The rows are grouped in 4 ways, from coarse to fine. Each group lies inside one group of the grouping before and may be the whole of it. The rows also spread widely along 13 directions, which tell nothing about the answers.
In the rows, zero is written as 128.
Known rows, each followed by its group in each grouping:
[105 116 106 161  76  99 133 112 153  91 115 124 136 141 117 147 109 148
 136 152 139 125 139 100 129 127 122 135  99 124 115 152 146  80 132  73
 120 116 159 199 102 109 162 100 140 147 139] | Dapo Febi tenu tene
[ 84 161  91 138 112 123  98  79 130 110 161 171  95 143 109 101  78 118
 106 149  83  86 141 121 134  92 109  92 126 154 104 115  94 167 151 112
 128 103 116  72 145 100 116 130 183 152 123] | Mubiz kof vuv govak
[164 162 109 104 141  71  68 112  72  70 160 146 114 187 100 109 128 121
  97 126 101 103  72 178 164  96  92 107 117 117  97  59 158 139 138 163
  82 113  80 124 146  99 128 137 132 148 139] | Lebug Gomam Samop Noto
[189 149 101 127 163 152 121 101 107 129 116 127 166 142  99 138 193 136
 175  99 110 155 107 155 139 136 126 158 137 126 126 179 168  94  68 104
 141  78 136 145 146 134 155 188 166 138 121] | Lebug Gomam silu Vakif
[115  82 117 130 116 138  81 133 119  74 108  80 120 130 147 148  76  99
  47 133 157  63 126 111 134  90  98 127  83 106  89  47 134 114 133 169
  84 115 124 107  94 104 119 102 138 122 108] | Mubiz Riso rok Nufo
[162 183 127  71 152  95 106 125  76 143 183 128  75 156 120  99 140 149
 156 132  89 123 110 186 186 157 119 108 163 190 132  89 150 160 135 173
  54 122 101 128 145 181  98 168 147 136 126] | Dapo Febi tenu nifo
[129 151 125 122 138  89 113 120 145 113 108 123 123 154  91 125 184 151
 138 165  93 125 118 131 132  95 140 133  98 110  71 114 184 119 128  85
 124  50 114 157 150  90 167 124 127 148 148] | Lebug Gomam lumob tib
[144 164 113 155 139 111 120 123 107 125 132 167 137 170 125 123 129 126
 152 156 103 157 122 149 138 103 103 134 121 123 136 111 143 154 142 125
 143  99 142  99 128 103 135 144 116 140 137] | Dapo bazu Fip zupog
[153 149 130  95 158  82 116  89 131 125 122 113 100 148 103 109 200 107
 150 146 128 106 130 151 137  84 115 131 126 122  50 115 199  92 109 112
 101  88 140 189 150 115 136 164 124 161 141] | Dapo Rer mutip peba
[ 98 107 148  80  83 148 143 119 138 141 133  54 105 121 117 163 141 178
 137 127 133  96 135 117 152 158 180 132  70 133 115 126 107 119 124 122
 119  97  94 131 122 177 116 115 182 134  89] | Lebug Mavar Livu zufuz
[179 146 120 178 157 140 111 146  80 156  86 108 136 128 166 147 128 129
 143 121 101 159 131 126 153 153 112 166 135 142 119  96 167 112 103 152
 121  82 161 100 121 123 131 167 123 130  91] | Dapo Febi Fal sek
[122  81 143 139  82 116 143 133 143 101 112  88 140 145 156 176 108 135
 142 144 170 141 119 111 140 123 108 147  60  95 142 140 151  83 133 121
 141 140 169 184  85 140 151 111 107 132 126] | Mubiz Riso dad gel
[146 106 126 100 207 169 118 169 151 110 110 103 126  95 137 112 136  66
 111 167 131 111 157 143 137 150  88 152 180 145 157  98 180 137 120 178
  50  86 143 108 104 136 167 167  99  70 143] | Lebug Vigot vuf mog
[143 155 120  83 123  82  90 129  95  99 151 111 102 167  96 122 145 168
 105 138  94 107  95 166 161 125 144 111 108 138  98  71 156 143 139 139
  69  88  68 136 141 135 123 116 148 142 132] | Lebug Mavar zomo dima
[111 121 136 155 103 116 126 113 112 141 107  95 117 121 145 151 100 134
 122 137 100 106 136  89 147 147 125 139 102 126  96 117 143 103 125 128
 137 108 143 113 129 108 134 133 155 146  90] | Mubiz kof vuv volep
[105 117 137 178 112  66 117 185  67 134 113 149 140 151 164 166 117 183
 116 182  98 137 101 101 123  76  92 145  67 121 141 101 197 149 150 109
 123 116 172 146  60  52 148  72  94 128 146] | Dapo Rer Bobaz tumit
[132 175 126 102 114  70  91 109  64  99 190 155  92 192 105 111 110 159
 124 143  79 104  79 170 174 106 106  93 110 151 120  73 122 174 170 161
 100 131  77 111 148 119  98 114 151 156 137] | Dapo bazu nalat lok
[155 104 120 186 105  96  96 139  81  90  93  88 144 133 152 175 115 169
 111 118 112 118  95  96 145 127 104 153  94 132  96 115 187  59 111 120
 107 105 149 202 108  89 161 100 143 145 115] | Dapo Febi vutup givod
[120 114 136  86 165 134 130 101 160 110 132 107  98 128 128  99 136  42
 120 159 178  87 160 149 138 102  84 127 142 115 108  93 142 123 131 167
  88 126 147 126 118 137 125 173 104 127 134] | Dapo Rer Bobaz mivor
[ 84 111 134 121 167 107 121 163 121 133 128 142 108 113 144 111 122 111
  99 191  98  84 145 111 118  86  79 126 133 149 130 106 195 163 143 136
  79 107 166 120  83  80 147 122 111 102 156] | Mubiz Riso rok mipog
[101  95 105  70 105 144 114 126 152 107 145  90 112 109 107 151 139 163
 115 121 157  71 141 125 130 128 138 126  96 156 120 151 135 104 101  95
  68 114 123 184  84 161 129 120 187 125 130] | Lebug Gomam lumob Zike
[154 154 163 136 158  82 142 122  65 154 139 135 126 158 134 127 166 130
 180 151  81 143  99 144 164 133  90 143 132 131 132 129 188 132 131 157
 143 124 143 134 144 100 139 166 114 144 126] | Dapo bazu tel poz
[139 126 135 147 162 153 121 114  67 123 142 125 148 135 122 141 143 143
 147 137  74 104  91 129 144 123  98 138 136 147 155 146 135 145 117 160
 149 110 117  94 139  92 144 134 177 124 114] | Dapo bazu Fip zek
[ 90 112 135 138  73  47 146 103  59  91 144 123 180 170  84 152 104 143
  98 129  87  84  89 100 155 170 106 129  99  76 135 140 150  95 123 125
 130 172 105 126 109  47 157 103 170 146 112] | Lebug Gomam silu botug
[116 136 113 142  79 120 103 102 155 100 129  98  80 134 137 141  92 154
 130 138 136 112 139 114 152 126 137 116  91 162  88 105 107  99 149 107
 105  96 124 172 136 158 122 112 155 156 113] | Dapo Febi Fal voz
[136 166  83 147  67  74 111 130 117 124 117 125 120 160 120 142 102 183
 126 125 116 149 148 125 149 157 156 132 101 149  95 100 144 100 125  72
  80  95 140 162 107 140 118 117 146 158 114] | Dapo Febi Fal voz
[127 140 138 116 100  60 153 143 104 125 127 125 151 173 112 134 108 113
 126 149 124 149 130 141 170 187 117 139 109  78 146  90 153 122 140 149
 105 146 125  99 104 115 140 147  94 130 118] | Lebug Gomam lumob Zike
[ 73 107 162 104 109 126 134 117 152 106 140  81  86 126 115 137 125 146
 122 190 111  68 128 105 148 111 144 108  87 137 109  93 108 150 176 138
 118  91  90 118 141 119 133  81 147 126 124] | Dapo Rer mutip peba
[ 86 147 120 141  95  88 121 138 138 144 111 129  98 138 136 126  87 128
 100 162 111 118 166 102 141 138 130 126  94 118  90  69 133 143 150 115
 107  93 132  83 114 106 125 129 120 142 108] | Lebug Gomam lumob tib
[ 65 113 139 147 109 108 130 138 111 126 108  93 114 120 129 138  94 134
  83 171  93  67 147  79 141 143 129 128 110 129 101  77 134 135 150 137
 100 101 120  86 108  74 132  90 148 125 101] | Dapo Febi Fal sek
[133 115 124 129  89 127 129 117 117  87 144 118 138 168 133 147  78 112
 130 131 165 132 119 147 161 145 100 132  95 104 160 103  96 120 149 162
 126 157 129 119 102 148 116 127 124 135 118] | Dapo bazu nalat lok
[ 77 157 153 115 122  80 127  96 104 128 182 152  82 143 109 110 124 152
 151 173  49  90  98 118 154 117 104  96 123 161 128 147 136 162 163 133
 135 122  99 127 162  94 148 118 168 144 136] | Lebug Vigot vuf mog
[172 135 123 165 150 132 101 132  49 100 140 126 154 150 134 145 107 148
 132 126  70 128  81 140 164 155  88 141 145 154 168 119 140 131 126 174
 119 118 112 108 138 101 149 131 158 119 115] | Dapo bazu Fip zek
[191 122 153 146 132 133 139 121 106 104 106  78 158 151 132 156 136 119
 162 122 115 170  97 146 177 193 120 159 119 100 153 127 149  83 119 170
 144 107 113 139 155 148 170 162 118 126 100] | Lebug Mavar Livu zufuz
[119 120 110 124 141 139 146 114 140  76 147 164 177 164  92 123 122  79
 138 162 140 141 116 152 130 117  86 130 129  83 193 157 121 143 136 137
 145 135 136 100 105  99 170 135 118 107 154] | Lebug Vigot vuf mog
[ 53  85 108  81 111 135 112 113 111  77 186 134 114 132 104 131 104 138
  83 150 151  28 113 125 119  61  91  91  97 146 144 133 109 158 138 132
  86 160 118 139  65 103 111  76 187 123 151] | Dapo Febi vutup givod
[118 106 147  97 154 162 172 131 139 159 118  83 133 103 123 141 175 126
 175 151 134 116 152 121 140 165 134 155 144 141 150 168 157 111 101 133
 112 109 158 140 108 154 146 158 146 108 119] | Dapo Febi tenu nifo
[122 130 165 149  82  90 187  92 161 130 103  83 137 151 115 145 130 119
 186 159 126 155 148 106 167 204 142 152 112  93 121 150 135  68 144 116
 161 121 137 160 159 136 166 149 115 151 105] | Dapo bazu Fip zupog
[166 124 135 105 168 145 117 108  89  92 147 104 137 151 115 117 123  74
 124 127 128 103 108 168 172 152  86 133 155 122 149  87 124 131 130 210
 101 134 101  86 144 133 122 169 136 117 113] | Dapo bazu tel poz
[138 146 106 107 164 121 118  94 129 112 135 125 115 133 102  91 128  74
 118 138 115  89 158 146 146 149  96 128 181 147 104 106 144 118 117 151
  73 112 125 115 144 122 134 180 149 132 125] | Dapo bazu Fip zek
[149 151 126  93  98 112 158 137 132 169 106  92 141 153 114 150 159 148
 162 121 147 170 154 147 158 186 178 158  94  97 117 109 147 114 104 107
 113  93 133 107 110 180 116 174 121 138  97] | Lebug Gomam silu botug

New rows, each followed by its group in each grouping:
[147 141  87  92 128 129  91  96 144  84 148 118 100 147 106 112 131 114
 122 121 158 101 133 162 144 104 115 115 132 151  93 105 132 107 118 125
  69 108 124 173 124 161 116 146 155 146 138] | Dapo Febi tenu nifo
[163  81 103  96 166 186 144 153 138 122 110  92 171 107 136 150 142  96
 134 118 173 133 156 148 130 162 104 168 151 133 182 162 169  97  72 139
  74 125 183 143  62 172 146 176 131  82 128] | Mubiz Riso dad gel
[161 162 112 166 132 190 151 107 115 173 115 124 148 128 133 148 142 155
 205 118  92 183 138 128 151 177 153 155 139 155 160 174 101 129  99 117
 177  78 148  79 152 164 133 174 176 133  86] | Dapo Febi tenu nifo
[140 171 124 123 111 120 131 103 129 145 141 128 100 157 124 125 140 149
 180 140 119 155 130 148 158 131 143 125 111 141 115 121 120 134 136 120
 139  97 131 126 148 164 115 152 140 155 116] | Dapo Febi tenu nifo
[131 170  82 108 131 110  79  98 138 112 132 136  92 149 105 100 120 100
  91 124 123  99 150 146 133  97 127 116 124 130  54  68 135 131 120 121
  81  79 112 103 142 125 111 156 153 154 116] | Lebug Vigot vuf mog
[214 168 101 163 147 158  75 125  82 126 128 122 109 141 170 135  85 138
 144  96  91 169 109 160 176 157 107 135 142 183 135  93 125 126 116 172
 108  87 128  99 160 178 117 182 151 130  93] | Mubiz Riso rok Nufo
[ 91 147  75 166 104  98 115 108 149 119 128 197 123 148 121 124 123 140
 133 166 127 129 157 112  93  43 103 120  94 136 100 152 150 134 132  39
 136  95 184 162  91  77 140 110 140 157 159] | Dapo Rer mutip peba
[ 89 111 139 125 140  98 124 168 103 107 136 151 130 160 138 135 126 124
 110 195 139 112 109 136 125  55  85 123  81 102 150  79 165 180 167 147
 115 126 150 111  60  75 131  83  80 115 162] | Dapo Febi Fal sek
[116 101 138 145 137 130 109 168 104 119 117 100 110 115 171 146  81 123
  97 160 124  99 141 111 145 139  89 143 119 150 143  70 148 140 148 175
  79 121 145 109  87 117 130 117 116 107 116] | Dapo bazu Fip zek
[130 141  75 159  78  96  97 106 115  90  88  91 141 149 104 133  74 117
  58 106 123  95 161 106 149 175 146 137 123 111  58  56 122  74 111 112
  69  94 116 106 120 100 119 123 166 153  82] | Dapo Febi Fal sek
[ 72  98 119 148 121 148 123 139 106 124 141 153 144 123 137 161 119 152
 121 154 116  99 112  96 102  66  95 132  77 124 160 164 137 156 125 109
 158 122 158 114  71  73 146  91 164 119 134] | Lebug Vigot vuf mog
[ 75 119 122 108 112 113 102  92 116  94 180 148  89 142 113 128 124 157
 125 152 114  55 105 123 124  52  91  98  92 162 111 147 125 147 148 110
 121 133 121 170 114 100 119  92 185 153 151] | Dapo bazu nalat lok
[145  93 107 112 161 155 122 139 134  75  94  80 173 134  93 139 157  97
  93 143 151  94 134 138 130 129 123 152 134  98 123  96 158 103 104 141
  77  85 123 122  98 103 153 121 130 100 132] | Dapo Febi Fal voz
[135  75 106 128 134 197 135 140 131  95 116  80 170 102 125 169 128 147
 134 122 150 107 131 120 134 162 125 156 133 155 183 176 126  92  92 121
  97 112 147 160  78 149 154 118 176  92 120] | Dapo Febi Fal sek
[105 171  89 157 107 113 120  87 156 134 127 152  99 129 106 112 133 158
 158 149  82 122 159 105 128 123 139 120 140 176  83 163 136 111 123  54
 123  71 148 164 153 116 147 136 182 162 130] | Dapo Febi tenu nifo
[ 79 104 134  56  94 116 154 131 186  85 140  80 121 153  68 135 165 157
 130 186 163  89 137 140 137 116 175 117  84 106 119 110 128 132 157  97
  84  94  97 164 101 147 139  74 129 121 159] | Dapo Febi tenu tene
[155 128  98 128 117 115 105 134  46 114 111  98 184 158  94 157 138 160
  80  92  89 107 101 132 145 158 145 151 107  96 113  95 155 112  84 134
 102  98  95  85 110  88 129 123 185 133  87] | Lebug Mavar Livu zufuz
[ 91 123  64 174 126 170  98 111 116 130 115 166 141 116 134 144 116 142
 108 124 126  92 151  97  87  52 106 132 103 151 109 156 124 137  93  70
 141  91 179 111  75  77 119 115 193 141 119] | Dapo Febi Fal sek
[ 69 138  94 107 106  74 105  95 110 119 180 179  84 138 113 111 119 148
 113 151 116  62 137 121 113  52  88  93 109 170  99 148 149 143 131  78
  89 143 154 177  89  90 111 111 179 160 153] | Dapo Rer mutip peba
[127  92 156 134  86  99 147 123 112 102 113  62 141 132 128 171 117 156
 133 134 120 119 107 105 164 198 131 148  98 112 136 144 154  64 123 136
 116 132 113 182 123 130 169 116 146 132 104] | Lebug Mavar zomo dima
[109 128 101 113 168 154  87 106 107 113 154 146 102 114 127 108 108  95
  93 126 110  64 133 132 131  98  75 113 145 160 118 116 127 152 112 155
  92 115 123  89 119 106 123 159 178 125 121] | Lebug Gomam lumob tib
[106  71 104 153 103 119 116 115 133  43 107 107 176 145 110 148  84  87
  64 140 154  80 121 103 123 109  83 134 100  76 124 118 141  80 123 129
 110 139 144 147  87  66 166  96 137 120 135] | Mubiz Riso rok mipog
[115 137 144 134 169 115 133 163  80 176 122 143 113 131 166 122 132 103
 132 170 117 127 141 127 135 101  85 143 125 122 133  79 179 176 135 172
 114 120 174  66  83  98 114 154  90 120 121] | Dapo Febi tenu tene
[142 140 167 105 190 140 136 130  99 173 126 119 111 148 142 130 207 119
 179 169 121 132 110 155 132  59 109 145  96 109 112 103 173 175 129 166
 165  85 143  89 131 117 117 159 102 136 128] | Dapo bazu Fip zek
[152 109 140 103 163 129  71 123  97 122 130  88  74 118 168 140 152 131
 114 120 138  78  99 138 137  51  85 127  92 157  66  92 192 112 107 163
  92 103 145 180 118 136 112 145 143 143 122] | Mubiz Riso rok Nufo
[148 143 123 139 108  93  98  80  99 112 135 100  96 142 129 135 126 142
 134 112 108 101 110 123 158 128 111 126 115 154  74 122 146  78 115 124
 111 114 124 184 158 125 128 145 171 170 105] | Dapo Rer Bobaz mivor
[131 153 123 165 131 118 116 120 124 145 148 176  85 136 181 126 104 129
 180 162 127 163 132 135 137  79  71 124 110 170 147 145 143 145 150 119
 144 122 187 158 113 138 131 154 106 145 143] | Dapo Rer Bobaz tumit
[119 130 108 124 134 138 143 115 136  97 167 162 129 137 120 109  81  98
 150 155 123 124 144 148 153 166  77 122 173 165 200 160 110 139 145 142
  94 154 146 129 110 144 145 154 141 109 149] | Dapo bazu nalat lok
[ 67 133 143 150  81 127 146 115 127 128 132 120 124 137 119 141  77 141
 120 164  86 107 137  89 152 162 140 118  91 114 139 109  79 159 165 131
 158 105  97  43 139 104 137 109 159 130  95] | Lebug Gomam silu botug
[126 107  94  96 125 120 101 128 181  68 112 111 115 142 118 118 115  79
  80 149 193 107 159 150 124  98 108 129 106  98  95  74 153 105 132 124
  58 103 134 163  89 141 140 135  99 128 149] | Lebug Mavar zomo dima
[111 101  89 132  97 112  90 104 155  38 125 119 130 155 110 129  84  90
  64 148 177  79 133 128 125  78  94 117  93 100  95  79 119 100 144 120
  82 122 127 158  97  96 138  94 128 138 144] | Dapo Rer Bobaz tumit
[144 127  62 167 135 144 113 124 146  99 107 168 152 129 144 118  67  63
 101 124 160 153 176 135 121 145  73 146 157 122 153 130 139 105 104 119
  89 126 182 119  82 124 152 179 117 120 129] | Lebug Mavar zomo dima
[156 158 142 125 120 104 121 109  91 143 128 104 111 165 124 143 160 156
 160 136 106 140 105 146 160 113 145 132  85 118  92  91 141 131 132 139
 145  88 111 113 154 133 111 137 136 158 103] | Dapo Rer mutip peba
[115 131 121 123 119 158 158 122 121 146 149 144 140 147 139 136 103 108
 159 146 155 151 145 145 143 137 110 134 114 122 192 138  88 162 133 144
 145 143 158  68  91 153 111 156 129 119 115] | Dapo Rer Bobaz mivor
[178 148  87  87 109 114 123 126 113 132 123 112 148 166 112 134 139 119
 126  90 169 160 148 179 152 164 144 150 114 101 120  99 149 102  87 123
  80 118 135 127  94 181 106 184 131 141 104] | Lebug Mavar Livu zufuz
[126 112 116 126 123 128 116 138  91  97 135 128 149 162 128 143 101 108
  94 146 151 111 118 145 140  96 102 128  88  91 146  69 116 156 142 165
 116 132 127  70  85 103 110 111 119 120 120] | Dapo Rer mutip peba
[143 167  79 184  98 121  87 109  59 127 123 156 158 162 111 154 106 182
 115  95  61 135 100 115 139 126 132 134  92 128 109 124 116 131 101  99
 158  85 111  72 138  78 127 126 202 159  89] | Lebug Gomam lumob Zike
[164 136  80 109 110 126  80  78 125  83 151 133 117 155 108 142 158 163
 144  89 151 121  96 163 129  74 118 121  90 146  92 168 148  83  90  82
 116 106 125 227 126 156 132 142 185 171 140] | Lebug Mavar zomo dima
[145 141 143 124  67 125 136 123 154 143 123  87  92 150 161 161  96 147
 173 125 167 178 138 137 177 172 151 137  58 116 125  98  96 109 147 139
 145 114 130 130 130 208 112 156 112 152  90] | Lebug Gomam lumob Zike
[ 96  94 187  62 134 109 154 105 127 142 125  26  94 107 110 132 163 120
 120 149 110  43 133 105 163 168 143 130 123 127  78 113 167  93 116 165
  88 116 103 141 149 133 132 143 165 126  95] | Mubiz Riso rok Nufo
[145 175 104 166  99 110 112 105 119  93 140 162 125 193 123 121  85 124
 143 150 116 170 110 154 160 110 118 110  99 110 131  79  91 156 171 138
 155 101 113  80 149 126 123 126 113 154 127] | Dapo Febi vutup givod
[107 124 125 148 114 135 114 176  86 164 108 120 130 134 150 173 144 207
 128 152 102 124 123 107 117  83 146 151  60 138 119 100 157 166 128 100
 134  73 147 101  77 100 110  86 147 130 116] | Dapo bazu nalat lok
[153 143 121 143 119 116 124 119 115 138 134 142 125 145 146 149 136 148
 179 122 128 168 114 139 147 128 104 142  99 136 139 162 155 107 111 109
 147 118 161 167 119 145 145 164 132 148 125] | Lebug Gomam lumob tib
[136 113 163  87 144 161 170 118 160 102 158  83 115 127 112 127 144 131
 196 169 124 132 117 154 180 189 131 125 154 163 195 164 113 126 153 162
 109 117 106 156 151 194 161 142 132  99 142] | Dapo Febi vutup givod
[123  88 135 121 128 172 132 100 143 103 101  45 141 108 105 158 156 135
 122 131 130  74 130 103 137 144 148 149 113 126 103 139 124  81 102 125
 120  80 111 143 142 122 150 119 185 124 100] | Dapo Rer Bobaz mivor
[128  88 110 132 155 199 122 122 105 123 105  88 159 107 134 156 135 105
 109 112 153  86 137 117 123 118 111 153 121 121 134 129 125 114  83 151
 121 109 149  90  86 115 121 141 172 112  93] | Dapo Febi Fal sek
[140 163 112  71 140 111 119 115 133 120 160 132  97 152 106  92 105  85
 121 134 130 120 151 175 174 172 114 111 154 137 132  76 116 150 137 170
  64 125 100  81 136 170 110 187 127 127 120] | Lebug Gomam lumob Zike
[148 138  90 141 114  99  83  77 137  95 100 105 118 133 105 130 138 115
 103  98 125  92 136 113 133 117 116 137 113 121  30 120 167  50  86  92
 102  85 130 186 150 102 148 159 173 174 109] | Lebug Gomam lumob Zike
[166 124 143 171 149 122  85 161 121 116  68  76 112 127 157 163 163 172
 129 158  98 131 112 109 137  95 129 165  86 137  63  73 203 101 133 121
 113  30 135 173 138 101 158 105 107 136 127] | Dapo bazu nalat lok
[100 132 168 124  95  98 156  88 149 147 122  94  95 138 131 137 133 119
 166 150 127 123 137 106 159 148 129 130  83 102  91 133 131  98 139 128
 165 118 129 138 156 133 140 156 131 161 101] | Lebug Gomam lumob tib
[ 90  84 143 113 128 135 148 128  87 143 130  88 145 107 117 165 162 167
 127 143 105  65 121  93 125 124 127 143 105 138 134 165 158 116  97 116
 119 122 139 139  91  88 138 104 189 118 111] | Dapo Rer mutip peba
[156 152 139 125 171 122 120  97  67 147 151 143 118 151 144 109 128  83
 148 125  96 125 105 154 159 115  71 125 145 129 131 118 150 146 116 190
 142 138 143  78 147 118 115 194 136 139 108] | Mubiz Riso rok mipog
[103 148  83 135 116 131 133 130 113 181 136 183 125 136 154 128 103 124
 138 128 141 145 171 128 110  93 104 131 108 140 140 146 139 158 102  92
 129 132 204  87  63 131  95 167 145 137 118] | Mubiz Riso rok Nufo
[124 112 128 163 171 143 126 111 117 135 101 133 137 118 139 140 181 119
 155 151 120 112 120 105 105  53  87 149 111 123  98 165 190 110  99 107
 162  87 182 159 113  73 158 141 137 142 139] | Dapo Febi vutup givod
[122 106 146  83 161 148 105  98 111 124 162 106  89 107 137 135 166 127
 148 123 133  69 101 134 138  84  85 122 113 162 113 159 160 119 104 149
 114 125 130 176 126 143 130 161 173 139 129] | Lebug Gomam silu botug
[147 153  86 176 111 132 101  85  92  81 153 179 156 179 107 140 121 156
 157 124 107 148  78 144 134  75  98 118 101 128 146 164 109 131 127 103
 177 115 133 137 133  96 142 113 171 158 139] | Dapo Febi tenu tene
[215 163  85 162 128 133  96 146 150 101  94 123 124 161 163 134 100 107
 152 125 172 214 150 174 162 148 118 155 122 133 126  68 143  99 132 133
  88  78 163 149 117 192 129 173  69 133 124] | Dapo Febi Fal voz
[144 148  83 109 107 130 149 146 136 134 123 134 159 158 116 122  81 104
 120 129 148 167 178 159 154 199 142 140 144 116 171  99 115 139 117 128
  74 125 149  63  84 172 112 170 120 105 111] | Mubiz Riso rok Nufo
